The rows come from 5 hidden closed curves, with some noise, and rows from the same curve form a group. Each curve winds through 6 dimensions. The rows are also pushed far along 4 directions, which tell nothing about the answers.
In the rows, zero is written as 128.
Some rows, each with its group after it:
[ 93 105 128 115 145 169 109 156 144 175 137 173 196 134 121  78  87] -> j136
[130 129 162 105  99 116 151 156 125 114 136 148 157 137 171 156 134] -> j686
[ 72 115 224  61 110  87 164 197 155  67 162 130 196 126 182 214 117] -> j924
[122 131  94 143 116 168 131 133 105 156 117 151 158 135 112  88 130] -> j136
[138  68 156 104 125  51 119 187 129 192 142  78 202 212 152  76 123] -> j924
[184 129 139 125 102  75 170 115 114 115 133  74  77 134 166 169 149] -> j924
[ 72 145 151 114 142 166  99  91 125  95 134 135 134 102 120 146 111] -> j393
[175 119 151 123 140  67 104 120 149 107 126  68 117 179 140 114 158] -> j136
[104 110  63 187 127 200  83  96  93 185 110 138 146 136  95  39 138] -> j136
[169 112 109 123  87 110 197 155  96 138 124  85 121 130 136 133 162] -> j686
[128 136 104 140 136 129  92 137 111 171 108 169 150 160 106  71 131] -> j924
[121 116 121 130 140 135 125 113 120 155 130 119 113 116 116 123 108] -> j686
[138 107 141 112 134 128 132 157 148 153 131 158 149 126 139 116 111] -> j136
[107 135 120 133 156 145  77  88 133 124 126 115 129 141 105  93 122] -> j393
[229 140 131 119 114  48 179 127 152  94 135  60  67 154 169 164 161] -> j887
[ 89 113 127 126 147 135  77 117 127 153 140 140 153 141  99 106 104] -> j136
[113 121 126 118 130 164  90 128 132 150 129 173 172 136 115  82 108] -> j686
[144 155 101 145 104 156 145 111  90 121 100 158  86  99 113 141 163] -> j136
[ 84 127 153 109  94 185 179 138  72 139 109 180 136  70 149 170 131] -> j393
[122 127 115 122 146 145 107 149 145 163 135 170 167 141 107  92 100] -> j393
[131 181 117 117 123 117 180 109 110  78 123 104  76 101 114 193 138] -> j686
[198 131 118 105 140  56 148 143 177  96 150  79  86 143 108 155 134] -> j393
[113 104 125 132 141 137 100 106 128 157 138 111 133 133 115 110 108] -> j136
[129 135 122 113  94 119 158 148  94 123 117 131 148 145 139 138 167] -> j887
[145 136 136 115 147 130 120 107 150 120 128 144  97 109 133 135 115] -> j393
[137 103 145  92 121  85 146 167 151 134 154 108 175 167 157 123 124] -> j887
[142 159  93 167 121 165 114  84 117 118 119 160  74  95 105 151 142] -> j393
[103 106 149  86 138 112 123 154 150 147 156 135 186 155 141 119  96] -> j887
[115 134  96 156  93 180 155 143  84 151  98 156 152 122 122 108 158] -> j924
[108  82 153  93 137  80 122 166 146 133 149  94 153 138 123 123 114] -> j924
[ 84 105 141 143 134 171  91 136 139 150 137 160 190 138 148  87 113] -> j136
[107 113 176 101 147 102  96 126 160 101 145 127 123 119 135 163 115] -> j136
[155 169 125  99 146  88 178 104 148  76 146  71  69 110 112 191 107] -> j686
[ 70 126 178 106 162 156  75 100 163 105 150 160 145 106 142 145  84] -> j393
[ 68 152 148  93 174 169  94  93 172  80 157 142 133  88  93 152  67] -> j393
[181 144  94 168 123 117 133 125 123 132 105 121  95 144 135  95 163] -> j887
[100 101 154 116 134 131 139 192 141 156 128 167 173 115 140 112  99] -> j887
[131 130 121 138 100 171 164 136  97 149 111 143 159 128 150 108 140] -> j136
[130 138 117 143 110 148 143  91  98  90 116  93  87 104 133 144 170] -> j393
[155 120  75 165 116 127 125  89  85 153 112  87  77 127 106  93 156] -> j924
[123 180 158 120 140 167 159  69 175  26 137 121  74  71 129 242 113] -> j924
[117 142 165  69 134  81 130 116 153  68 156  95 118 134 131 191 123] -> j887
[153 137 109 146 171  90  73  90 161 124 132 101  82 151 106 107 124] -> j686
[ 85 118 125  97 141 136 101 149 135 136 132 170 162 127 105 114 122] -> j887
[134 165  57 183 127 207 111  46  73 148  92 146  64  94  75 105 143] -> j393
[147 148 149  85  97 103 199 131 131  75 150  97 114 116 166 205 138] -> j887
[117 157 144 108 144 131 133  74 136  70 139 107  64  77 107 198 106] -> j686
[139  83  87 165 141 132  86 134 131 203 126 134 142 153 124  37 122] -> j924
[ 83 103 159  95 169 120  92 134 161 140 151 136 146 117 111 129  75] -> j686
[ 83 144 136 121 139 177  89  86 140  88 143 146 137 101 112 137 104] -> j686
[116 111 140 119 142 106 107 137 143 113 126 109 134 137 108 132 138] -> j924
[141 165 107 158 147 168  85  72 129 103 101 156  81 111 104 111 144] -> j136
[109 110 140 133 107 149 126 139 105 170 125 179 159 133 167 122 131] -> j887
[120  82 157 113  96  92 189 180 103 159 142  86 165 141 177 149 135] -> j686
[127 119 112 133 148 144 122 121 150 140 134 112 140 134 108 105 108] -> j924
[128 123 141 118 126 110 118 155 145 131 144 134 169 156 138 123 125] -> j393
[175 157 102 165 140 131 125  73 133 124 121 104  71 130 132 119 126] -> j887
[187  98 131 126 118  37 130 163 147 136 143  55 148 206 160  94 162] -> j924
[134  78 104 146 129 104 111 173 121 178 117 102 169 172 113  47 152] -> j887
[151 110 125 120 160  84 115 152 174 147 143 124 123 144 128 109 110] -> j686

New rows. What belongs after each?
[132 131 138 146 119 170 134 102 123 127 118 129 135 121 159 117 133] -> j136
[126 120 153 112  82 103 168 141  98 105 130 103 138 140 173 171 170] -> j887
[136 102 115 133 119 151 150 142 116 160 121 113 154 133 132  90 132] -> j136
[111 144  82 152 113 200 128  86  87 166 116 171 134 120 124  99 126] -> j887
[143  75 116 153  75 133 159 140  63 188 109  97 147 144 153  96 168] -> j686
[ 85 157 137 109 158 187 102  89 136 104 123 170 120  87 116 123  99] -> j393
[164 135  76 180 127 149 128  98 108 169 105 143  81 121 128  99 145] -> j686
[ 65 129 135 131 137 175 129 138 123 119 130 146 156  92 114 127 101] -> j887
[154 154 112 125 185 113  56  95 189 100 133 130 112 156 104  75 118] -> j393
[ 90  97 114 133 139 139 123 189 114 211 119 181 186 141 121  72 109] -> j686
[124 121 144 134 103 137 143 165 121 147 117 155 187 159 161 122 144] -> j924
[113 101 117 120 122 107 136 173 114 158 128 107 174 158 115  90 139] -> j686
[133 148  91 147 162 130 115  78 136 115 124 101  54 100  86 133 119] -> j686
[135 136  98 152  92 141 198 118  62 145 101 103  77  95 127 161 162] -> j686
[130 107 135 144  90 126 154 133  84 162 119 133 126 125 168 134 147] -> j924
[123 115 127 122 120 133 118 122 122 144 125 165 122 125 148 134 142] -> j887
[123 148 126 139 120 139 124 139 120 122 114 160 142 134 139 118 143] -> j887
[135 166 114 153 124 154 107  75 118  88 116 140  83 113 127 142 157] -> j393
[143 142  83 172 113 156 109  81  83 164 108 129 108 144 112  97 148] -> j136
[ 82 103 155  90 106  98 141 179  98 137 144 134 163 124 144 129 122] -> j924
[114 154 143 127 119 167 155  85 106 115 121 143  93  84 133 187 111] -> j924
[188  96 103 137 135  87 117 131 128 157 111  74 115 174 131  59 171] -> j393
[138 121 127 131 120 105 110 138 131 116 130 111 144 157 134 108 155] -> j686
[161  96 163 107 101  76 138 151 134 108 143  82 146 161 168 138 159] -> j686
[118 104 147 118 174  99  96 139 195 101 155  97 126 121 117 117  95] -> j887
[189  93  82 167 131 100 114 130 138 175 125  94 116 168 135  57 154] -> j686
[156 149  98 128 149 141 121  97 161 114 143 117 110 125 107 109 103] -> j686
[135 102 124 136  98 126 165 127  84 151 114 102 107 112 145 143 156] -> j887
[161 104 119 158 133 129 103 120 144 147 123 110 137 159 152  73 146] -> j136
[181 142 122 140 148 106 110  65 142 108 128  59  75 148 124 126 135] -> j136
[142  95 165  76 124  69 157 203 169 122 155 127 170 144 150 144 118] -> j136
[137 110 132 119  79 116 194 161  90 119 128  91 135 120 144 163 168] -> j393
[ 61 136 162 100  75 164 178 159  69 115 124 172 170  95 146 194 136] -> j136
[159 124 137 127  94 114 184 101  95 107 132  53  99 126 165 165 160] -> j393
[ 78  87 117 151 127 214  55 117 116 186 123 204 188 120 120  48 107] -> j686
[133 135 164 111  88 124 184 123 109 101 140 104 124 115 176 199 133] -> j136
[143 113 113 142 126 128 131  94 121 132 133  81  95 119 125 126 129] -> j686
[118 135 122 131 150 127  89 102 148 114 146 104 137 147 103 118 113] -> j393
[212 133 121 125 110  66 168  98 138 103 142  48  72 158 167 159 157] -> j887
[160 162  87 168 154 164  82  61 140 111 111 148  63 114 111 100 143] -> j393
[135 164 113 143 133 124 134 112 123 122 125 132 113 136 132 135 129] -> j686
[169 118 133 131 124  79 170 178 131 132 118  78 131 148 136 111 140] -> j887
[101 117 127 133 106 189 161 128  99 138 119 137 154  99 141 124 129] -> j136
[124 112 101 141 166 135  88 101 146 172 133 124 116 132  97  82  90] -> j686
[103 116 117 122 140 113  91 159 143 135 140 141 167 148 113  78 120] -> j924
[ 85  97 147 161 132 150 105 160 121 164 119 149 173 125 146  85 117] -> j887
[ 72 111 155 117 110 140 174 164 107 145 143 134 168 108 165 163 110] -> j686
[139  78 143  92 160  67  93 183 182 177 157 134 172 170 121  90  91] -> j136
[174 127 135 118 167  54  87  94 186  75 154  49  68 149 104 152 135] -> j393
[122 110 157 115  80 113 207 185  84 141 125  98 177 140 171 147 143] -> j887
[145  95  92 175 127 135 127 131 113 172 114  93 127 142 127  65 144] -> j887
[125  98 107 133 141 136 112 124 144 157 148 109 144 137 117  94 106] -> j136
[ 86 119 139  99 153 144 102 126 158 141 156 150 172 133 127 117  82] -> j887
[130  75 195  61  83  35 184 224 130 115 155  83 199 176 196 169 162] -> j887
[136 105 114 142 136 160  77  92 142 142 134 133 129 127 118  83 118] -> j686
[160 133 150 107 120 108 154 151 145 118 139 120 151 152 161 137 128] -> j136
[133 150 128 110 141 103 123 118 160  80 153 126  93 105 130 149 112] -> j924
[123  85 161  98 142  75 134 200 163 159 147 140 166 146 153 123 108] -> j686
[111 127 134 106 152 130 143 147 162 105 142 123 133 102 113 135  97] -> j887
[149 112 184  62 105  36 161 154 144  78 151  83 121 152 172 205 160] -> j887
[162 155 113 109 135 103 136 118 150  78 136  98  96 128 102 139 141] -> j686
[136 124  98 167 119 181 118  91 115 144 121 156 100  99 136 111 134] -> j686
[160 106 117 157 118 117 109 125 114 163 116 126 124 153 146  98 158] -> j393
[148 131 102 151 140 148 109 135 141 161 108 163 149 157 113  85 130] -> j924
[ 86 140 166  71 129 110 151 135 156  53 168 115 115  78 116 226 100] -> j136
[145 123 145 127 129 135 122 139 131 156 119 149 159 156 154  97 124] -> j136
[101 136 153 101 138 152 134 137 153 128 153 173 145  99 128 167  77] -> j393
[156 156  89 144 157 145  97  95 154 136 121 163  92 125 105  97 116] -> j887
[144 149 128 109 136 116 132 109 137 109 129 141  81 103 106 166 117] -> j136
[ 89 133 130 143 142 183  80 107 121 129 108 189 126  98 111 113 127] -> j136
[122 147 115 118 134 129 157 128 121 134 130 117 120 120 113 141 109] -> j686
[ 75 153 123 132 163 165 113 104 140 120 128 178  92  70 106 159  87] -> j686
[174 131  78 193 144 147 117  86 130 146 109 104  66 115 115  83 136] -> j887
[ 73 113 133 125 179 127  77 153 173 161 154 153 187 154 120  85  74] -> j686
